The rows are grouped in 4 ways, from coarse to fine. Each group lies inside one group of the grouping before and may be the whole of it. The rows also spread widely along 14 directions, which tell nothing about the answers.
In the rows, zero is written as 128.
Known rows, each followed by its group in each grouping:
[131 157 142 106 115 148 115 154 135  97  69 125 132 161  39 106  84  69
 174 128 145 138  95 129 187 168 144  46 153 167 141 167 173  68 154] => rofos der libul vabe
[152 168 117  82 158 188 169 155  72  82 122 136  87 188  43 138 137 149
 215 124 157 117 165 118 134 127 158  83 181 106 141 168  99 113 176] => rofos der tati zak
[131 136 104 174 113 125 122 139 125 115  97 116 109 123 121 149 152 128
 103 137  99 131 133 154 126 129 105 109 194 133 144 161 125  90 149] => siki Bufed fam suriv
[137 136 133 132 146 132 136 152  97 120 133  96 126 140  97 130  94 122
 145 134 117 109 109 142 110 139 141  60 152 145 183 170 153 124 129] => siki veg vut vukot
[152 176 153 126 124 135 121 140 115  98 122 164 103 133 111 121 124 100
 134 133 125 146 145 124 127 121 123 123 124 144 115 152 112  91 116] => rofos Pezuf bof Des
[120 117  98 153  91 155 140  99 128 122 109 201 118  66 129 147  88 147
  99 106 148 108 106 157 123 121 109 129 163 121 118 131 107 156 162] => zomim Bup zakes Rit
[136 116 133 192 119 137 123  96 108 101  82 103 133  83 117 134 127 105
 147 129 109 122 124  61 108 156 112 113 142 147 165 174 130 149 163] => zomim Bup Sifi Lofem
[192 207 148 163 120  94 137 145 113  61 113 144 110 143 116  99 128  81
 143 187  79 145 123 122 120 159  96 120 142 129 135 164 160 104 109] => siki veg vut luzok
[107 142 137 172 111 105 156 140  96 137  98 158  90 124  92 119  98 118
 174 161 155 146 116 147 134 152 137 114 156 119 117 159 101 117 166] => siki Bufed Rero mudet
[139 150 135 142  91 158 142  87 130 131 139 183  90  91 101  97  77 136
 110 154 144 142  87 122 132 101 103 100 106 135 117 133 129 151 122] => zomim lavut nolol finam
[105 104  82  60 102 172 130 135 146 152 125 142 107 145 117 135 140 155
  90 120 114 129 156 185 121 100 144 113 134 119 146 107 134  89 142] => rofos der tati sezan
[115 124  98 132  77 117 150 117 167 138  99 141 105 136 100 103 109 125
  99 165  90 138  97 179 142 144 113  93 145 124 152 129 180 111 144] => zomim Bup Sifi tov
[106 117 133 135  94 203  93  93 126 145 125 190 128  78 114 127  75 120
 115  63 155 117 108 101 156 103 141 126  70 157 104 141  79 132 163] => siki Mev neda pomu
[154 155 122 111 113 112 131 126 123  82  92 215 139  80 144 141  65 123
 125 101 171  84 118 169  97 147 110 138 173 108 112 127 134 154 150] => zomim Bup ket Tol
[100 100 131  96 120 135 148 125 122 147 126 124 118 120 126 111 121  91
 152 156  91 143 149 114 106 167 172 126  72 133 163 131 132 127 139] => rofos Sabe lelu virur
[128 134 119 144 129 119 151 143 129 120 126 163 147 104 141 152 109 109
 121 129 102 131 138 159 112 147 138 139 124 125 144 151 108 149 141] => rofos Pezuf bof fes
[154 150 132 146 150 119  99 135 154 126 128 139 143  98 150 165 120  98
  71 132 150 150 114 185 146 103  81 126 186 152 100 141 104 132 115] => zomim lavut lidu Moned
[132 140 105  94 107 115 144 132 139 128  92 141 101 162  94 121 119 160
 138 140 142 117 132 162 122 128 117 105 175  93 125 130 154 112 153] => rofos Sabe megib fug
[143 174 167  65 159 161 132 134 119 113 157 133  82 181  86 116 116 107
 164 110 121 122 138 135 140 121 151  89 133 136 121 162 113 110 124] => rofos Sabe lelu Muvo
[129 115 142  88 120 149  87 120 128 139 128 154 137  67 159 126  87  91
  91 116 163 133 131 133 106 111 128 115  92 167 132 114 128 123 109] => zomim lavut ded pega
[162 138 119  95 160 147 120 132 132  76  93 120 156 115 118 143 124  84
 142 115 118 107 136 127 126 160 119 111 179 134 159 153 141 142 157] => zomim lavut lidu vupok
[122 136 110 117 119 112 146 170 110 121 106  87 117 171 119 132 175 133
 142 158  85 137 168 165  81 131 153  98 127 116 186 154 136 100 139] => zomim lavut nolol Dif
[171 132 116  95 135 132  76  92 175 114  89 131 138  93 142 136  98 133
  75  94 158 100 105 139 136 113  60 128 196 123 105 125 165 138 152] => siki Bufed Rero vinur
[166 173 124  81 128 148 104 140 177  94 121 172 156 130 123 126 104  73
  97 117 120 140 106 182 175 130 107 119 122 145 112 130 143 125 127] => zomim lavut ded golav
[133 115 106  97 145 150 138 127 140 121 115 124 112 127 106 133 130 108
 127 139 120 129 132 153 141 144 116 108 183 128 146 135 137 122 158] => zomim Bup ket bimi
[165 173 137  70 135 134 120 142 123  88  94 168 133 135 111 117 116  96
 175 133 169 135 148 123 136 139 126 138 115 114 101 128 118 135 156] => zomim lavut ded pega
[168 157  99 110 102 128 128 135 126  70  91 183 146  92 143 134 116 109
 110 142 122 124 149 140 104 146 109 144 136 124 133 123 151 115 132] => rofos der libul vabe
[142 185 182 115 124 142  83 134 113 110 129 146 108 141 126 133 111 125
 119  68 153 108 129 143 102  80 133  92 121 151 115 168 102 100 108] => zomim lavut nolol Dif
[ 95 144 124 132 112 121 129 160 130 140 102 139 117 167 109 150 127 142
 142  89 117 110 130 190 131 127 162 109 145 110 129 163 100 100 170] => siki Bufed fam suriv
[146 119 135 115 118 131 118  79 155 124  94 140 102  87 122  88 105  76
 128 167 117 149 112  84 148 167  90 147 131 130 116 121 157 129 155] => siki Bufed Rero vinur
[154 157 126 160 125 150 136 128  84 100 134 147  99  97 132 141 140 132
 120 152 129 141 151 123  88 100 113 114 146 141 143 155  97 125 117] => zomim lavut nolol finam
[139 127 127  96 133 151  88  98 163 127 118 152 137  93 157 148 100 128
  82  65 136  90 118 144 128 110 106 138 147 126 111 131 121 144 150] => siki Bufed fam suriv
[172 147 133  79 141 160 110 105 129  94 117 140 116  99 140 113 142  84
 123 150 122 146 157  93 115 126 104 141 113 139 128 123 129 128 125] => zomim lavut nolol finam
[155 133 117  89 153 131 171 135  98  99 140 151 122 105 121 120  88 122
 158 164 143 111 134 136  87 153 135 106 139 112 166 131 149 172 141] => zomim Bup ket bimi
[129 131 134 149 104 117 144 105 126 118 102 176 120  87 133 124  96 121
 135 131 119 121 130 107 101 149 125 149 118 116 128 144 119 149 147] => rofos Pezuf bof fes
[121 107 105 160  94 128  83 116 152 108  32 135 168  84 120 159 121 101
 123  90 139 118 127 107 148 161 107 139 159 140 117 146 133 113 182] => rofos Sabe lelu Muvo
[138 144 156 176 141 142 113 117 112 104 144  99 157 101 169 153 139 116
 110  93  67 108 140  95  68 115 141 127  83 153 180 187  97 171 121] => zomim lavut lidu Moned
[146 174 166 103 116 141  90 102 159 111 108 139  97 166 126 114 154 124
 128  79 105 113 140 115 130 103 111 150 116 116  93 154 106 110 147] => zomim Bup ket Tol
[143 117 128 124 123 110 136  83 180 159 160 111 124  94 153 115  89 139
  52 165  96 132  88 149 112 113  86 110 124 133 147 126 176 171  98] => rofos der libul vabe
[140 147 138 141  88 112 102 123 103  97  71 140 132 104 131 117 108 133
 137 115 148 104 138 104  73 127 123 110 109 132 146 148 152 115 139] => zomim Bup Sifi Lofem
[181 169 153 106 186 122 137 160  87  84 156 132 144 102 147 150 107  80
 144 163 147 143 155 129  98 141 131 114 135 152 143 152 118 143  99] => rofos der libul vabe
[132 179 186 161  96 109 118 102 128 129 149 126 102 151 128 112  96 184
 111  90 103  93 105 117  67  80 134 101  84 119 136 180 133 148 101] => rofos der tati sezan
[112 148 120 162 121 114 174 171 103 122 158 145 162 127 145 162 103 137
 129 128  79 117 134 183  79 139 182 112  78 124 182 173 108 164 126] => rofos der libul vabe
[116 132 139 168 108 158 132 106 121 113 111 154 106 104 129 130 153  75
 141 129  75 155 149  93 139 152 139 157  95 146 130 158  80 118 157] => zomim Bup Sifi tov

New rows, each followed by its group in each grouping:
[151 160  92 162 128 109 164 171 124 103 152 143 165 125 145 164 120 141
  97 152  98 130 124 214 100 122 124 109 133 117 162 154 130 169 127] => zomim Bup zakes Rit
[123 176 142 172  91  98 157 149 118 117 100 166 137 142 101 117 100 122
 169 152 124 142 111 149 118 142 151 118  77 109 127 165 113 153 151] => zomim lavut nolol finam
[131 154 145 105 118 113 116 120 149 120  78 145  95 162  96 128 115 132
 143  97 149 105 117 166 142 130 115 108 198 109 102 151 131 103 163] => zomim Bup Sifi tov
[127 114 137 153 143 149 137 100 126 120 120  86  93 118 122 133 174  86
 132 151  52 149 153  80 124 158 123 132 158 150 161 169 112 112 141] => rofos der libul vabe
[148 141 100 118 110  92 140 131 139 118 120 148 141 115 165 142 112 170
  88 130 123  97 134 192  65 113 110 128 141  94 149 127 153 160 129] => zomim Bup Sifi Lofem
[119 103 115 113 120 134 119 103 150 147  65 112 125 123  87 131 116 134
 153 131 168 131 121 103 156 143 112 118 162 116 114 134 135 128 186] => rofos der libul vabe
[148 136 108  98 133 130 110 151 115 129  85 106 151 132 121 139 160 129
 157 162 177 161 173 113 114 110 124 136  93 114 121 121 113 130 160] => zomim lavut nolol finam
[121 129 111  88 105 148 111 128 177 114 104 160 128 129 129 125 124  86
  87 101  82 123 122 183 150 144 124 127 139 137 137 128 148  96 144] => zomim Bup ket bimi
[157 140 100 140 114 152 137 118  98  96 112 155  99  94 138 136 164 118
 125 171 125 157 173 107 109 123 102 154 134 126 127 126 103 116 143] => zomim Bup Sifi tov
[177 211 129 165 146 138 143 180 100  64 129 128 157 177  84 167 121 151
 158 106 133 115 129 155 128 108 131  84 154 120 139 199 113 143 144] => rofos der tati zak
[154 140 163 146 146 112  95 100 162 139 124  80 136 117 132 123 121 108
 107 136 128 141 100 105 133 113  88 110 129 146 125 158 137 163 125] => zomim lavut ded pega
[167 159 180  72 155  65 131  84 173 116 130 113  73 146 157 103 113 123
  97 131  87  84 110 168  68 137  88 120 212  97 137 143 176 149 100] => zomim lavut nolol Dif
[140 163 104 118 140 149 143 183  99 123 139 157 136 162  85 156  93 164
 148 116 181 117 126 203 139  97 144  79 155 117 124 157  99 129 156] => siki Mev neda pomu
[100 123 145 155 105 121 116 119 128 148 123 100 109 130 137 136 126 160
  91  94  94  95 120 157  70  97 137  90 145 137 171 172 126 123 120] => zomim lavut lidu vupok
[124 136 140 101 150 158 129 147 104 127 115  76 132 168  73 125 123 126
 183 119 142 117 131 113 122 122 162  61 121 138 173 173 126 132 159] => zomim lavut lidu vupok
[136 142 138 112 160 160 122 152 111 129 166 121 170 120 137 161 112 109
 139 109 134 137 150 124 122 113 162 120  49 145 139 155  88 169 130] => rofos Sabe lelu Muvo
[176 150 135 111 154  90 135 136 110  70 121 163 176  68 198 155 102  89
 119 132 117 107 163 129  54 167 128 172 120 115 148 133 135 175 116] => rofos der tati zak
[125 130 138 133 147 133 118 148 119 147 148  82 121 136 116 132 101 125
 108 129 127 128 110 164 117 110 132  59 145 159 169 167 144 115 121] => siki Bufed Rero mudet
[149 156 128 148 162 141 129 162  88  80  92 127 143 129 109 159 138  87
 188 117 136 131 157 117 137 163 141 130 160 130 135 178  85 126 182] => siki Bufed Rero mudet
[142 172 154 150 134 139  90 168 120  90 104 131 137 139  95 148 102  81
 123  92 147 124 108 167 152 124 121  62 183 179 133 181 129  77 128] => zomim Bup ket Tol
[122 108 129 134 163 131 139 139 111 128 127 142 137  82 145 169 121  70
 129 144 137 156 152 143 130 163 138 144 167 147 129 140  86 132 140] => rofos der tati zak
[139 141 147 171 130 180 120  93 136  98 114 146 139  91 108 139 119  75
 142  93  99 134 108  79 161 146 123 126 111 155 133 176  88 163 166] => zomim lavut nolol Dif
[162 148 154 167 161  94 121 110 128 116 112  85 137 132 134 139 129 136
 146 124 115 106 126  95 100 136 104 136 155 110 131 180 116 176 157] => siki Mev neda pomu
[163 173 139 161 123 166  96 143 117 110 136 128 152 113  85 129  80 114
 112 129 184 154  88 125 163  82 100  50 101 182 127 164 137 127 116] => zomim Bup Sifi Lofem
[117 134 126 171  91 132 105 148  91 153 124  95  99 139 125 125 161 155
 115 154 115 151 154 121  94  84 131 103  91 143 149 152 115  73 117] => siki veg vut luzok
[110 130 125 121  93 187 105 111 131 140 135 175 156  92 153 137 121 128
 112  83 123 133 145 109 116  90 154 159   6 136 122 130  71 160 149] => zomim lavut lidu Moned
[204 202 120 154 125  51  96 164 147  92 126 138 187 111 199 158 127 148
  53 155 153 137 138 198  75  79  62 148 117 113 107 130 150 156  85] => zomim Bup Sifi Lofem
[121  96 116  68 159 216 132 106 116 116 109  98 136 129  93 131 149  96
 188 101 104 117 160  60 138 152 166 117  97 135 175 150 101 156 196] => zomim lavut lidu Moned
[167 131  99  99 157 127 142 120 141 121 121 115 119 117 125 128 131 122
 128 180 138 142 136 130 138 137  91 129 166 106 127 121 143 153 156] => siki Bufed fam suriv
[171 138 105 145 137 118 115 131 134 105  98 109 156 110 138 153 146 137
 111 142 131 135 153 112 109 115  86 138 148 122 137 146 134 142 143] => rofos Pezuf bof fes
[169 168 131 110 152 102 120 170 126  75 109 130 162 130 128 155  96  98
 115 125 134 113 128 184 109 146 121  91 191 143 150 155 164 114 114] => rofos der tati sezan
[138 118  84 117 100 120 149 130 144 116 108 157 143  99 127 131  79 136
  90 143 119 110 109 177 109 144 111  97 161 121 163 123 183 139 131] => rofos Sabe megib fug
[155 118 116 116 118 195  76  95 134 102  97 149 133  61 123 125 120  86
 101 118 161 146 133  72 154 114  86 127 119 169 116 120 128 111 145] => zomim Bup ket bimi
[124  96  88 121 113 174 124 136  90 123  98 149 124  76 110 131 114  92
 138 159 148 147 146 111 136 151 131 109 133 152 153 119 128  92 155] => siki veg vut luzok
[129 117 118 134 108 139 118 115 139 118 104 118 108 104 124 115 136  82
  97 154  87 149 129 131 127 147 107 102 148 162 161 138 158  90 125] => zomim Bup Sifi Lofem
[147 157 142 135 154 111 176 137  87  95 140 122  92 138 128 131 140 125
 160 165  86 116 151 141  65 146 139 114 172 113 174 169 115 151 127] => zomim lavut lidu Moned
[113 163 142 113  77 142 130 108 151 123  91 187  76 155  82  82 100 112
 148 114 109 127 102 141 163 142 134 123 118 115 102 144 130  91 166] => siki Bufed Rero mudet
[133 169 145 138 103 146 155 126 113 130 142 108  54 198  49  80 114 154
 157 155  87 124  94 130 134 113 133  46 139 126 161 177 159  96 128] => siki veg vut luzok
[162 167 131  88 140 123 146 135 134 119 155 140 141 142 127 125  91 152
 128 142 140 118 124 152 105 108 129 111  92 108 133 137 144 172 122] => rofos der libul vabe
[108  85 109 106 120 196 113 105 139 168 152 104 125 100 132 121 143 113
 100 138 108 160 142  99 137 101 134 120  49 158 157 121 113 135 144] => zomim Bup ket Tol
[143 151 140  74 100 174  93  98 184 109 110 138 112 153  98  88 116  97
 103  92  87 116 104 125 161 121 112 101 106 145 131 139 168 100 141] => zomim Bup ket Tol
[124 123 145 105 105 167 112  78 132 142 133 167 103  87 127 112  72 142
 105  90 156 101 104 117 111  98 120 103 107 139 125 131 128 149 133] => zomim Bup Sifi Lofem
[128 131 123  75 113 178 164  98 141 110 105 150  87 153  50  74  99 106
 188 143 108 122 104  97 163 167 143  93 116 114 150 138 160 137 183] => zomim Bup ket bimi
[136 157 130 189 114  98 130 163  94  95  91 128 152 125 140 160 160 116
 151 146 110 151 172 119  90 142 143 155 109 124 136 167  93 117 142] => rofos der tati sezan
[127 159 147 109 132 162 155 140  66 106 145 154  69 159  95 118 119 136
 183 110 103 100 149 123  92 131 172 100 131 119 157 169  97 108 139] => siki veg vut vukot
[142 154 140 140 126 159 100 137 110  91  99 125 125 134 122 139 165  97
 147 103 109 134 164  97 122 125 129 135 117 146 132 166  94  99 154] => zomim Bup ket Tol
[127 109 124  88 133 197 109 101 149 120 146 106 114 117 133 125 151  90
  90  98  52 123 140 119 126 125 134 107 114 164 175 145 133 114 132] => zomim Bup zakes Rit
[110 118 110 124 116 136  99 129 151 155 106 150 118 125 145 160 150 123
  94  98 119 130 143 180 147 114 117 157 161 118  99 129  86  95 156] => siki veg vut luzok
[154 177 116 117 111  75 150 191 100  92 121 118 155 164 151 129 137 143
 138 164  98 122 167 182  47 129 157 109  73 106 184 147 164 127 114] => zomim Bup Sifi tov
[ 98 110 127  99  88 205 113  78 141 178 131 125  80 137  79 102 121 175
 122  98 146 128 113  99 139  64 132  86  73 131 130 134 110 130 158] => zomim lavut nolol Dif
[173 154 125 130 150  68 135 125 124 134 117 130 128 109 164 137 133 155
 137 188 180 144 152 126  94 115  86 175 127  76  86 118 112 179 146] => siki Bufed fam suriv
[143 170 140 135 120 131 129 121 117 104 128 124 101 162 147 126 171 150
 140 104  64 110 166 113  82 114 137 160  96  96 141 170  96 132 150] => siki Bufed Rero mudet
[137 120 139 153 150 130 123 113 131 115 121 103 138  90 138 143 114  93
 109 127 102 117 115 125 107 145 115 104 169 153 169 166 130 152 130] => zomim lavut lidu vupok
[ 94 144 144 132  74  87 117 155 126 128  84 115 106 173 133 112 151 135
 131 112  74 108 153 165  65 133 163 112 102 121 166 160 147  71 134] => zomim Bup ket Tol
[109 121 163 119 147 166 113 118  83 144 120  87  68 159  91 124 150 123
 180 102 117 116 153  79 115 125 157 100 145 141 148 175  89  87 153] => siki veg vut vukot
